The rows are grouped in 3 ways, from coarse to fine. Each group lies inside one group of the grouping before and may be the whole of it. The rows also spread widely along 12 directions, which tell nothing about the answers.
Known rows, each followed by its group in each grouping:
[  3.5 -24.3  -2.8   9.4   0.1  -6.3  15.8   0.8   1.6  23.0   9.6  18.5
 -18.3   3.4  12.5   9.5   4.3   1.5   9.1  -7.7 -40.4   5.2   7.7 -12.0
  -6.0   6.6  -3.9  -3.1  -8.2 -11.8 -15.0   8.8 -12.5] => tilam q996 balo
[  6.9  -3.7   1.6   0.7 -21.0 -11.8  16.1 -14.1  12.0   2.4   5.3  11.3
 -11.5 -21.1   4.6  20.4   5.0  -4.5   6.2 -35.4  -8.7  -3.0  34.0 -28.4
   9.3  -8.4  -3.2  14.5 -17.1  15.6  -5.9  -4.1  -4.2] => leg q519 ziv
[-24.6  29.7  12.4  23.1  23.4   4.9  -5.6 -12.4  12.2 -23.7  -4.9  16.5
  -2.6   3.6  -2.3 -39.0  -5.0   5.8  21.4  28.3  16.7  25.8  -8.2  30.1
   4.1  13.1   4.3 -10.7  -8.0  15.8  -7.3  -3.5 -42.3] => Puf q997 paser
[ -9.4  -2.2  14.4  30.9 -15.5  13.9   0.8 -14.9   4.2  -1.2  -7.8  18.3
 -24.6   7.5 -10.0 -14.1   7.3   8.5  10.2  -2.7  -6.6   8.2 -19.7  11.2
   7.8  -2.5   8.5  15.2  -1.2  -7.2   3.7  -4.5  -0.3] => tilam q92 muk
[ -5.7 -15.4  10.9  -3.0  25.4  -3.9   8.7  -8.0   6.3  -4.4   1.3   5.7
  -5.3   7.6  -1.3  -5.7  -1.6  -3.5   8.0  -0.1  -9.7   3.6  -2.3   3.3
  22.7   9.7  -9.1 -21.9 -22.9   2.6  -5.3   0.5 -12.8] => leg q902 zus
[ 10.3  10.1   0.5  -1.9  -8.9  -6.0  -4.8   4.4   7.0 -15.0   1.4  -2.2
 -23.4  22.4 -11.3 -36.6 -11.0  -3.2  -4.2 -20.2  -1.8  23.5 -11.1  -0.6
 -12.3 -13.6   6.5   4.1 -40.0  10.1   4.5  -8.7 -18.8] => bop q525 Veger
[ 11.0  -7.1   8.8  16.4  -9.9   1.1   7.1   9.3  -6.4  -3.3   7.4   8.5
 -20.0   5.1   8.0  -2.1  -1.9   1.7   2.3   0.0 -11.5   6.8  -7.0   4.6
  10.4  -1.1  -3.4  -5.2 -13.7  -7.3   8.1  -0.9  -0.6] => bop q293 Kune
[ -5.0  -5.3 -11.7 -15.3 -14.6  11.6   2.7   0.1  16.0  15.3 -15.2  10.5
   3.0  23.1 -13.2 -13.5   1.1  -6.5  10.6 -10.0   0.1   8.2  13.7   0.8
   7.9  -4.4  13.2  17.9 -16.6  -1.8  36.5  -9.5 -16.9] => bop q716 far
[ 20.3  -2.2   5.4  16.7 -18.5   2.4  10.8  -0.2  -2.7   1.9   9.5  16.7
  -8.2 -14.6  14.6   7.4  11.4   2.9 -10.1   1.3  -8.4  -9.9   7.9  18.8
   3.5  -5.4   2.2  -2.0  -9.4  -4.3  -7.2   8.4  -0.7] => Puf q164 Zive
[  1.0 -10.0   5.0   7.1  13.5  -7.4  15.5  -9.1  18.4   4.1   6.4   7.1
 -13.9   2.2  10.0  11.2   8.4  -7.2  17.4 -20.5 -26.9   9.0  10.1  -4.1
  11.8  -0.4   7.8 -18.0 -20.4  -5.8 -11.8   0.5 -20.0] => bop q525 kef
[ -8.4  -0.1  27.0  15.3   8.7  -3.3   1.7 -24.7  26.6 -10.2  13.5  15.3
 -17.1  -7.7   8.7   1.3   3.0  -9.3   7.1   1.4 -13.6   9.6 -11.1  15.3
   0.1  -3.3   0.4   0.5   4.3  -5.0 -24.6   2.2  -4.6] => bop q525 Seziz
[ 19.3  -7.7  14.3   5.0 -17.0 -26.9  20.9   0.1   1.7   2.7  -6.9   7.1
 -18.0   7.8  -7.0 -17.9  -4.9   6.1  -7.1  -3.7 -15.6  21.2  -7.6  22.6
 -21.4   6.1 -18.9   4.5   5.0  -2.3  -0.4   2.5   0.2] => Puf q997 paser
[ 12.8 -13.0   7.6  17.0  -1.8 -19.4  13.2  -7.9  10.9  11.0   4.9  19.4
  -6.1  15.4  17.1   6.4   1.2   8.6  -5.0  -9.3 -19.7   9.9  14.0  18.3
   2.8   6.3  -6.7  -5.6 -22.1 -14.6   1.6  -1.5 -27.6] => bop q525 Veger
[ -1.9   3.4   2.3  10.6  -5.1  11.5  -0.3  16.0 -16.5  -7.3  15.5   9.8
 -14.5  -1.4   7.9 -11.8 -15.0  -3.2   6.7  21.2   4.2  -1.2 -10.4  -3.3
  13.4   1.4  -6.8   2.6  -1.6   7.6   9.8   3.5   2.5] => bop q716 far
[-29.0   8.7  20.9  14.2  36.7  24.3 -15.9 -11.8  15.4 -29.5   9.3   9.1
 -14.9  11.9   1.0 -25.9  -5.0 -11.6  20.2  19.0   8.1   9.0 -26.9   8.6
  27.7  -3.3  11.5 -16.0 -18.1  -1.1  -6.0  -5.3 -21.4] => bop q716 far
[  0.9 -10.1   2.0  -8.6  -1.2  -4.7  14.5  -3.6  10.1  12.0  -4.9   4.8
  -2.9   7.7  -3.2  -5.1   3.6  -8.5   9.2  -4.1 -17.5   7.6   3.9  16.2
   5.0   4.2   1.1  -6.4  -4.7  -1.9   4.5   5.7  -6.7] => bop q525 kef
[  6.6  -3.7  14.8  18.7   0.2   1.5   7.1  -7.1   8.4 -11.1  16.3  14.2
 -20.4 -11.1  14.7   8.1   5.5  -1.9   3.3 -11.0 -13.1  -1.6  -0.2  -9.3
   7.3 -10.0   3.3  -3.7 -15.8  -4.8 -14.9  -1.0  -4.5] => Puf q164 Zive
[ -9.9  -6.6   8.8  20.0  -2.2  -0.3   7.4 -15.6   6.8   2.4  -0.6  24.0
  -9.3   0.6   5.6  -0.3   1.7   9.0  10.6  -5.2  -7.2   6.2   7.2  -6.7
  11.5   8.2   0.8  12.1  -8.3  -0.8   4.3  -2.6 -16.8] => Puf q164 Zive
[  0.1 -13.3  -9.5   1.6 -31.2  24.3   3.5   6.8  -3.0  28.5 -25.6  12.7
  -3.4  24.5 -18.5 -16.8  15.6   2.6  10.6   0.7 -10.6   2.1  -2.1  22.8
  12.4   2.8  20.3  10.9  -7.2 -13.2  39.9   1.7  -2.4] => bop q293 Kune
[ -1.1   2.4  11.2  12.0  14.4  -1.8   1.8  -0.4   8.2 -10.3  20.0   5.0
 -32.5   2.6   7.8 -14.4  -8.5  -8.7  12.9 -10.3 -25.1  14.9 -14.5 -17.5
 -10.0  -8.0   1.8  -6.8 -17.8   1.2 -27.8   2.2 -11.8] => bop q716 far
[ 29.0   7.2  -2.1  14.0 -20.8  -2.1  11.3  24.0  -2.4   7.8   6.6  11.6
  -8.1   5.6  10.1  -3.9   1.0   5.9  -5.5   8.1  -8.9   3.9   4.8  29.5
 -13.0  -7.2  -0.2 -15.6 -15.7 -13.3   6.3  -4.9  -7.7] => leg q902 zus
[  8.6  17.0  -2.2  19.7 -12.1   4.8  -3.2   8.4   6.1  -1.0  -0.1  16.2
 -12.0  18.3   2.1 -31.8  -0.3   9.3  -2.3   6.8   1.1  23.2  -4.9  31.2
 -20.5  -6.3   9.3   0.1 -29.2  -6.0   3.1  -8.5 -35.3] => tilam q92 muk
[ -5.5   3.4   7.1 -20.3   6.3  -3.2  17.5  -3.6  34.7  -7.4 -14.9   0.5
  -8.1   3.8 -20.2 -10.1   6.2 -20.4  31.1 -12.6  -6.9  24.6   1.7   4.2
  -0.2  -6.9   0.5  -8.7   4.5   5.8   6.5 -11.9  -6.7] => tilam q996 balo
[ -8.7 -10.1   0.0   6.2 -19.7  34.2  -6.0   1.4   8.5   5.6  -0.3  16.1
 -12.1  11.0  -7.2  -3.8   9.8  -6.6   7.6  -1.4  -5.0  -4.9  -7.4  -6.4
  12.2 -14.9  21.4  19.8 -11.4 -12.5  19.3  -6.4   4.7] => tilam q92 muk
[ -3.0 -13.7  -1.9   1.2  24.9   0.7  13.5  10.6   0.5   6.6  -9.1   0.6
  -6.2  29.7  -6.7 -14.3   4.7  -0.2  23.3   5.3 -17.0  14.6  -7.2  22.0
  26.7  11.9   1.8 -39.3 -24.0 -13.0  18.6  -2.2 -28.7] => bop q525 Seziz
[ -0.9 -11.9   7.7  -8.1   2.0   2.8   7.3  21.2 -12.5  -8.8  13.7  -2.5
 -19.3   6.8  -3.3 -14.2 -15.4 -13.1  11.7  13.4 -12.6   5.4 -24.1  -8.7
   9.7  -0.5 -12.4  -9.2   4.4   6.1   5.0   5.8  19.4] => bop q525 Veger
[  8.2   6.4   4.4  19.8 -12.6  -7.3  12.8   7.4  -4.1  -2.6   3.6  10.8
 -15.7   0.8   4.1  -4.1  -4.0   3.5  12.1   0.2  -7.9   9.6  -0.1  10.0
   7.2   2.5  -4.8  -7.0  -0.9   3.9   6.4  -2.3  -6.2] => bop q525 Veger
[-11.8  -7.7  26.8  -5.2   1.8   7.8  11.0 -16.0  18.9   1.4  -5.3   7.2
  -8.5 -10.3 -11.7  -7.4  12.1 -15.9  15.1  12.2 -15.3   0.5 -18.2  31.6
   2.5  -1.8  -2.9  -8.5  24.3  -6.4 -19.9  10.3  18.8] => leg q519 ziv

New rows, each followed by its group in each grouping:
[ 10.3  14.6   2.6  10.3   4.2   9.1  12.7  24.0   1.6  -8.0   3.2  -0.1
 -18.8   5.3  -1.0 -14.3  -0.4  -8.0  25.1  10.9 -11.1  13.1 -13.6  20.3
   2.0  -7.9   5.8 -30.6  -1.6  -7.0   1.9  -3.4  -8.3] => bop q716 far
[  1.2 -25.0  -4.6 -18.8 -13.2  11.0  20.5   4.6  -1.0   6.7 -10.6  -3.3
  -8.0  -3.0 -16.8  17.4  10.9 -12.7  18.3 -29.0 -11.0 -13.7  16.8 -29.4
  41.6  -6.3   2.7  -5.0 -15.1   5.2  22.8  -2.8  15.8] => leg q519 ziv
[  6.3  14.3  20.5  26.5   8.4   0.0   7.4  19.0   1.7 -19.1  12.5   8.7
 -24.1   5.1   7.0 -13.2 -10.2   2.1  18.0  16.2  -6.2  19.2 -23.9  15.2
  -3.2  -4.1  -9.3 -29.5  -2.1  -9.9  -6.4 -11.3  -3.6] => leg q902 zus
[ -7.5  -2.2   9.8 -30.0  14.6 -13.5   3.5 -11.4  20.8 -19.7   4.8   1.0
  -0.6  -1.5  -6.0 -16.4 -13.2 -18.7   1.6  -1.5  11.1  16.4   4.3  -4.5
   4.8   0.2 -18.7   4.7 -13.6  23.9  -1.1  -3.6 -10.6] => tilam q996 balo
[ 32.3  14.7   7.2  26.3 -20.6 -15.7   8.6 -12.9  12.8 -13.0  21.2  26.1
   2.4 -25.7  36.8  24.1   6.5   8.7 -26.6  -9.3  13.4  -7.5  41.0  17.7
   2.0 -10.9  -3.5   6.0 -31.8   3.2 -10.2  -4.6 -29.7] => Puf q164 Zive
[ 19.9  -7.6  11.9  -7.4 -10.1  -4.3  17.0   8.7  14.2 -19.5   7.0  -1.1
  -4.8  -1.1   3.5  20.6   1.3 -15.2   3.4 -13.7   5.0  -2.0   9.3   3.6
  30.4 -15.7  -7.0 -13.8 -11.4  -5.0  24.3 -15.3  10.6] => bop q525 Veger
[  7.6   3.7  15.4  20.3 -10.9 -10.4  13.3  -4.4   0.5 -14.0   6.0  12.6
 -11.9 -15.4  12.5  10.5  -2.2   2.3   6.0   0.3   4.8   6.0   7.7   8.1
  19.6   3.9 -13.7  -0.8   0.5   8.6   6.8  -3.2  -0.5] => bop q293 Kune
[  0.8   4.6  22.1  11.1   5.1  -0.2   3.0   6.5  20.3 -11.9  16.7  12.1
 -21.7   9.4  10.8  -9.3  -9.2 -10.1  11.2  10.6 -14.6  19.1 -20.9  10.3
 -16.4 -11.8  -5.3  -5.2   5.7 -18.2  -8.4  -7.4  -0.9] => bop q716 far
[  8.9  -1.9 -13.3 -11.1   5.0   4.8  14.5  12.8   8.0  17.3  -6.5   5.5
  -4.8   9.0  -4.3 -16.9  12.4  -8.5  14.5   2.2 -23.7  11.6   7.2  23.2
  -8.9   0.0   9.7 -23.6 -16.9  -3.2  -5.7   8.0 -25.0] => tilam q996 balo
[ 30.3  -1.1   2.2  -7.2 -12.8 -19.1  23.7   8.0  19.1  15.4   6.3   6.5
 -10.4  -1.0  10.1   4.3   5.1 -10.4  -2.1 -10.4 -29.1  10.7  10.9  24.8
 -28.0  -9.4  -5.6  -9.6  -1.2 -10.6 -14.5   5.5  -7.5] => bop q716 far
[-12.9   1.9   2.8  -1.8   0.0  13.5  -2.5  -9.7   6.2   1.6   4.8  15.4
  -2.8  -8.2   1.0 -15.0   2.2  -7.2   4.4  14.8   1.3  -0.7  -0.7  10.5
   2.3   2.1   3.4  10.1  -4.8  13.4 -10.0   9.0  -8.7] => tilam q92 muk
[  6.7 -16.3  19.4   5.9  11.5 -26.4  15.1 -14.5   0.9   3.4  -5.8   5.0
 -15.5  12.4  -4.2 -21.1  -0.3   7.1  -6.7  -3.6 -20.5  16.4 -12.5  32.0
  -2.8  14.2 -22.4 -19.9 -18.0  -5.8 -18.8   9.0 -14.3] => leg q519 ziv
[ -8.3   0.4  15.8  17.3  11.1  11.7   2.9 -16.6  18.1  -3.1 -14.4   9.6
 -15.4  18.3 -11.8 -19.4  11.5  -2.0  16.3  -2.3  -9.1  10.7 -16.9  29.8
  15.4  -0.7  15.1 -11.7 -11.0 -14.7   3.3  -3.8 -16.9] => bop q716 far
[-14.9   7.8  13.7   6.2   7.0  -0.3   1.2 -17.4   2.9  -4.6  12.1  15.8
 -10.3 -21.9   5.0 -20.2  -4.2  -6.3   4.1  22.9  -2.0   6.4 -10.7  18.2
 -10.2   8.9 -10.2   8.5  11.2  23.8 -34.5  17.4  -4.5] => tilam q92 muk
[  1.0 -10.0   5.5  21.3 -26.9  10.9   0.1   0.8  -3.0  13.2  -0.2  19.3
 -17.7  14.3   0.6  -6.6  -3.5   5.6   0.9   3.5  -9.4   1.2  -9.8   4.6
   3.7  -2.5   2.7  22.7   3.0 -15.4  21.1  -2.3   5.7] => bop q716 far
[ 11.6  13.4  -1.3   3.0  -9.7 -21.5  -7.0   8.8  -8.8  -8.9  37.2  16.0
  -8.1  -8.3  29.3 -18.2 -29.3  -0.3 -23.9  14.6   4.7  11.3  10.6  -2.8
 -27.2   1.2 -20.0  17.8 -22.7  26.4 -18.9   9.6 -20.8] => bop q525 Veger
[  9.5  -6.2   7.0  -7.1  -2.2   5.7  10.0   1.4   8.6   3.4   1.5   3.0
  -9.6  -4.5   0.8  -4.7  10.2 -13.5   3.2   0.4 -16.6   1.8  -2.8  19.3
   4.0  -4.8   5.3 -12.7  -9.2  -0.9  -8.0  10.4   1.0] => bop q293 Kune
[-10.7  14.7  11.0   6.2 -12.2   1.0   2.8 -15.6  21.4  -3.6   2.5  19.8
  -4.5 -14.9   0.8  -9.3   1.3  -5.3   9.7   8.0   4.1  12.0   4.8  14.0
 -13.1  -2.0  -0.9  20.9  11.4  14.4 -10.1  -1.2  -8.3] => tilam q92 muk
[  9.1 -13.7   3.8  -8.5  -6.7   0.9   6.9  -3.1  13.5   3.3   0.8   5.0
   0.7   9.2   2.6   2.5   5.1 -10.2  -6.4  -5.7  -5.4   0.1   6.8  19.3
  13.0  -5.7   3.7  -2.9 -18.4  -7.7  15.1   0.1  -5.7] => bop q525 kef
[ -8.0  12.4   7.7  14.6   9.2 -22.5  12.0 -22.4   3.1   4.0  -5.5  13.2
 -12.5  -5.6  -0.6 -27.5  -6.2   7.1   9.5   2.9  -9.0  20.4   1.9  23.1
  -8.1  21.4 -14.4   1.6  -0.1  23.1 -23.0  12.7 -28.6] => bop q716 far
[ -9.5   6.3   8.6   8.0   6.1  -2.6  -5.0 -11.1  13.0 -10.9   7.0  14.9
 -13.9   4.2   2.9 -21.9  -6.6  -1.3   1.6   3.6  -0.5  18.1  -3.6   4.7
  -6.7   1.0  -2.1   7.2 -16.1   8.7 -10.8  -1.4 -23.0] => tilam q996 balo
[ -7.7   1.0  -1.4  -6.3  -5.5  18.6  -4.9  11.4  -3.6 -11.6   7.7   7.1
  -6.5   4.4  -2.8 -16.0  -9.6  -9.1   4.2  11.2  14.8   1.5  -4.1  -9.0
  14.9  -6.9  -0.4  10.4 -17.6  13.9  18.4  -5.6  -3.1] => tilam q92 muk
[-11.1 -17.2   6.3  12.6 -17.7  -7.0  13.7 -14.7 -22.4  22.7 -18.0   9.4
 -20.5  -2.0 -20.5 -22.7   0.6  12.0   8.0  -0.3 -18.8   2.4 -12.5   7.1
   8.2  22.7 -13.7  12.7  12.2  14.5  -4.6  18.1  11.3] => leg q519 ziv
[  9.9  13.6   3.7  -4.5  -6.8   6.1 -11.4 -12.4  15.1 -20.1  10.3   4.6
 -10.2  -7.0   4.7 -17.2   0.9 -11.0 -15.6 -16.9  12.1   4.7  10.2   3.3
   3.0 -17.5  13.3  10.2 -46.5  19.4  -7.3  -0.9 -21.1] => bop q293 Kune
[ -1.7 -25.2   8.7 -12.6 -12.9 -11.4  16.8  -7.3   6.4  12.8  -1.5  13.0
  -4.7  -2.5  -3.7   5.4  -4.7  -6.6   2.5   2.4 -12.7   4.7   2.8  -1.1
   2.6   9.2 -22.5  17.9  19.5   2.8   8.9   4.6  16.1] => tilam q996 balo
[  4.6   2.6  16.9   8.4  20.9  -8.7   2.1 -14.1  15.3 -22.5  12.6   3.8
 -18.0   1.7  10.5  -8.0  -3.3  -6.8  -2.2 -11.6  -3.0   8.2  -2.1   5.8
  13.3  -5.8  -3.5 -15.5 -33.8   2.0 -16.3  -2.5 -23.4] => bop q716 far
